The same things were measured in two ways. Each way mixes the same 3 hidden numbers, adds some noise and spreads widely along 2 directions of its own, which tell nothing about the thing.
In the rows, 128 means zero.
Some things both ways: the first way, then the second way.
[105  85 136  95 140  68  74 129 181 138 135 126 131 101  91]
[111  66 113 130 121 101 157 120 168 176 122]

[ 86  83 185 168 167  50 124  96 131 128 105 120 103 142 102]
[125 125 139 139 135  75 153 107 126 168 141]

[ 78 109 148 136 156  81 157 134 104 126  84 130 108 141 144]
[133  92 118 123 113 125 130 143 141 155 154]

[146 146 152 108 111 174 120 145 125 110 161 137 145 138  93]
[156 123 107 118 133 153 116 126 120 136 144]

[159 134  77  63  95 152  72  96 170 141 168 106 132 122 134]
[115  91 142 110 128 173 164 131 152 159  81]

[114  87 153 158 151  70 107  88 165 127 117 122 121 108  96]
[122  98 116 144 144  72 138  81 132 171 130]

[150 124  70  83 111 112  87  96 162 130 147 103 126 113 138]
[107  66 131 119 123 161 157 123 157 158  76]

[ 99 138 116  83 131 139 164 195 111 132  80 160 145 135 171]
[132  99 100 120 119 165 155 191 162 140 176]

[155 120  48  33 101 116  51 116 215 154 148 111 146  93 145]
[ 93  40 112 124 113 173 188 130 181 176  75]

[109  99 142 172 154  88 163 137 151 145  81 134 114 119 131]
[131 104 104 141 137  71 139 112 137 164 161]

[157 139 120 151 113 165 131  90 139 127 163 113 116 137 132]
[150 113 151 112 117 135  67 104 103 138 100]

Other things, the second way, with their names:
<269>: [135 124 167 134 121  29 108 103 107 161 143]
<760>: [168 161 147 106 138 149  76 107  85 128 120]
<381>: [145 109 118 134 132  42  97 101 112 155 174]
<133>: [114  44 127 126 111 128 126 102 161 162  83]
<325>: [105  68  93 142 136 100 176 115 172 178 134]
<243>: [139 118 119 121 118 104 141 164 141 151 193]
<603>: [140  93 129 102 103 153 101 159 133 140 144]
<547>: [125 109 153 121 116  87 122 131 131 156 139]
<671>: [110  85  94 142 164 135 184  66 156 183  74]
<431>: [ 94  69 131 120 127 160 195 129 180 177  74]
<230>: [128 102 149 117 119 125 153 143 140 158 119]
<109>: [153  78  68 111 109 175 114 195 167 132 218]
<577>: [104  64 108 134 123 106 183 154 178 178 152]
<417>: [114  77 130 116 102 109 160 178 173 161 168]
<93>: [170 182 148 115 149 136  96 109  83 127 126]
<289>: [171 166 151 110 120 130  81 166  98 118 185]
<780>: [152 136 131 123 124  88 108 141 115 143 182]
<766>: [155 121 126 120 130 120  77 116 104 135 146]
<211>: [109 105 182 119 103  89 152 164 148 162 125]
<70>: [142 129 150 105 116 194 136 157 133 134 108]
<421>: [150 127 113 118 128 138 121 167 137 143 179]
<618>: [139 115 126 137 125  72 112 115 115 156 164]
<247>: [131 109 126 135 119  72 124 114 128 157 158]
<60>: [109  88 136 132 124  84 166 140 162 170 147]
<126>: [159 137 107 130 134  98 109 138 113 145 195]
<599>: [127 100 100 128 139 171 158 140 155 156 128]
<173>: [162 184 130 119 146 149 128 170 113 129 174]
<741>: [150 148 170  89 118 210 122 196 124 120 122]
<532>: [174 179 165 102 120 113  52 133  69 113 151]
<687>: [164 169 142 112 146 135 105 134 101 132 142]
<216>: [153 148 158 112 118 153 104 145 102 124 116]
<570>: [133  83 123 119 100 102 117 162 147 152 176]
<185>: [141 134 151 106 127 186 138 144 129 137 100]
<200>: [127 124 126 128 140 101 146 122 134 163 136]
<475>: [155 152 165 104 102 101  95 188 108 124 185]
<576>: [124 110 140 135 143  89 118  69 112 160  87]
<397>: [133  82  95 115 107 167 145 175 168 143 170]
<205>: [133 111 129 129 121  79 130 123 134 158 155]
<739>: [110  79 122 126 119  98 163 135 162 167 137]
<180>: [136 139 174 122 135  93 110  87 103 146  91]
<501>: [148 135 114 113 147 187 126 136 122 135 121]
<218>: [128 106 132 121 125 132 158 150 150 158 132]
<455>: [173 179 147 108 127  81  64 151  76 122 205]
<779>: [125  92 143 131 123  72 113  88 126 164 115]
<258>: [114  54  61 137 125 128 191 153 192 176 183]
<447>: [165 148 139 122 124  87  74 116  88 139 167]
<371>: [129 121 155 129 137  85 124  79 116 161  85]
<438>: [127 104 150 118 130 143 140 104 134 156  74]
<194>: [124 106  96 126 128 148 171 189 165 156 179]
<443>: [149 125 116 119 146 170 105  88 116 141  87]
<514>: [130  99 131 123 123 106 120 118 131 157 137]
<745>: [114  72 125 114 101 161 160 166 175 159 130]
<153>: [115  66 108 114 118 193 153 150 168 149  97]
<527>: [153 155 142 103 141 189 118 132 112 126 104]
<333>: [135 116 144 132 128  50 115  86 107 166 131]
<102>: [161 121  80 119 133 163  95 133 119 133 183]
<135>: [127 100 113 134 124  56 122 112 137 164 164]
<601>: [156 142 149 119 144 110  98 104 100 137 118]
<32>: [136 149 197 118 127  57 112  95  93 150  96]
<627>: [123  79 128 122 123 128 116  86 136 154  80]
<509>: [171 142  70 133 159 114  75  93  96 132 187]
<376>: [126 150 175 130 131  46 136 111 113 155 129]
<558>: [129 110 132 115 135 183 147 137 145 141  99]
<318>: [159 153 112 132 150 102 114 116 110 143 165]
<350>: [ 96  52 106 118 115 155 185 148 185 167 115]
<392>: [127 138 160 125 138  89 133 108 120 152 110]
<98>: [ 98  59  99 134 138 144 181  83 177 177  72]
<262>: [125  72 126 120 105 108 135 151 151 160 151]
<598>: [158 149 138 116 151 137  99 104  97 134 115]

Some of these things the first way, each followed by its name:
[131 111 141 180 129  98 110  50 115 125 144  93  96 145 120]
<180>
[134 143  96  87 100 147 101 101 112 118 161 109 124 141 145]
<558>
[130 105 132 173 141  87 120  91 181 149 112 118 110 107 110]
<779>
[117 131 181 211 142 135 175 121  96 123 118 135 116 143 117]
<447>
[139 137 171 163 113 159 133  91  95 105 162 115 100 162 111]
<598>
[144 168 125  74  82 205 117 149  88  99 173 143 145 159 138]
<741>
[151 138 142 133 103 172 113  72 109 109 204 102 126 150 112]
<443>
[100 117 123  49 111 108  81 128 111 106 155 121 124 143 126]
<153>
[122 112 171 175 128 117 136  84  91 105 145 111 100 154 123]
<601>
[122 113  65  52 113 106  89 141 186 154 108 125 139  98 148]
<350>
[127 147 149 118 126 155 146 189 132 131 130 164 152 122 113]
<421>
[106  99 108  92 152  68 106 158 182 152  82 136 127  99 125]
<577>
[118 164 141 180 132 179 206 163  82 125 116 157 131 139 146]
<289>
[ 99 135 164 160 143 137 169 174 108 131 104 159 130 140 116]
<475>
[122 144 102  78 113 141 131 140 122 120 123 130 131 133 154]
<599>
[110 142 197 210 154 158 203 171  81 116 109 163 124 153 102]
<455>
[ 90 105 188 217 175  77 167 118 133 143  87 142 108 122 117]
<381>
[ 90 109 152 119 153  95 134 174 147 146  91 158 132 120 121]
<570>
[112 115 157 177 155 111 149 138 162 148 105 147 136 110 107]
<618>
[119 153 116 115 131 155 150 150 114 139 118 147 131 133 152]
<603>
[117 110 128 121 122 102 100  52 108 102 144  96  98 150 139]
<438>
[156 128  89 101 111 145  95 121 177 148 138 123 146 117 130]
<230>
[111 125 104  52 129 117  91 155 171 143 127 129 150 113 127]
<745>
[119 143 200 197 132 164 177 120  55  97 149 133 110 173 113]
<532>
[136 152 137 122 109 177 144 116 102 110 157 114 127 151 126]
<216>
[ 85 125 172 188 167  95 191 145  89 128  77 141 118 134 134]
<780>
[126 139 149 172 126 151 159 125 105 121 124 131 117 144 121]
<766>
[ 86 118 181 192 150 121 193 128  66 113  98 133 109 154 129]
<318>
[139 181 108 141 128 212 204 177 115 147 111 159 153 132 150]
<102>
[119 102 151 199 140  80 124  44 145 121 134  87  83 138 115]
<32>
[161 111  99  92  95 123  39  82 204 134 188  99 132 116 104]
<671>
[112 138 154 112 107 155 125 122  65  85 159 123 113 175 138]
<501>
[151 108  83  77 112 112  60  78 194 148 147 103 133 106 110]
<98>
[129 142  81 107 120 131 131 130 153 140 109 123 134 120 154]
<218>
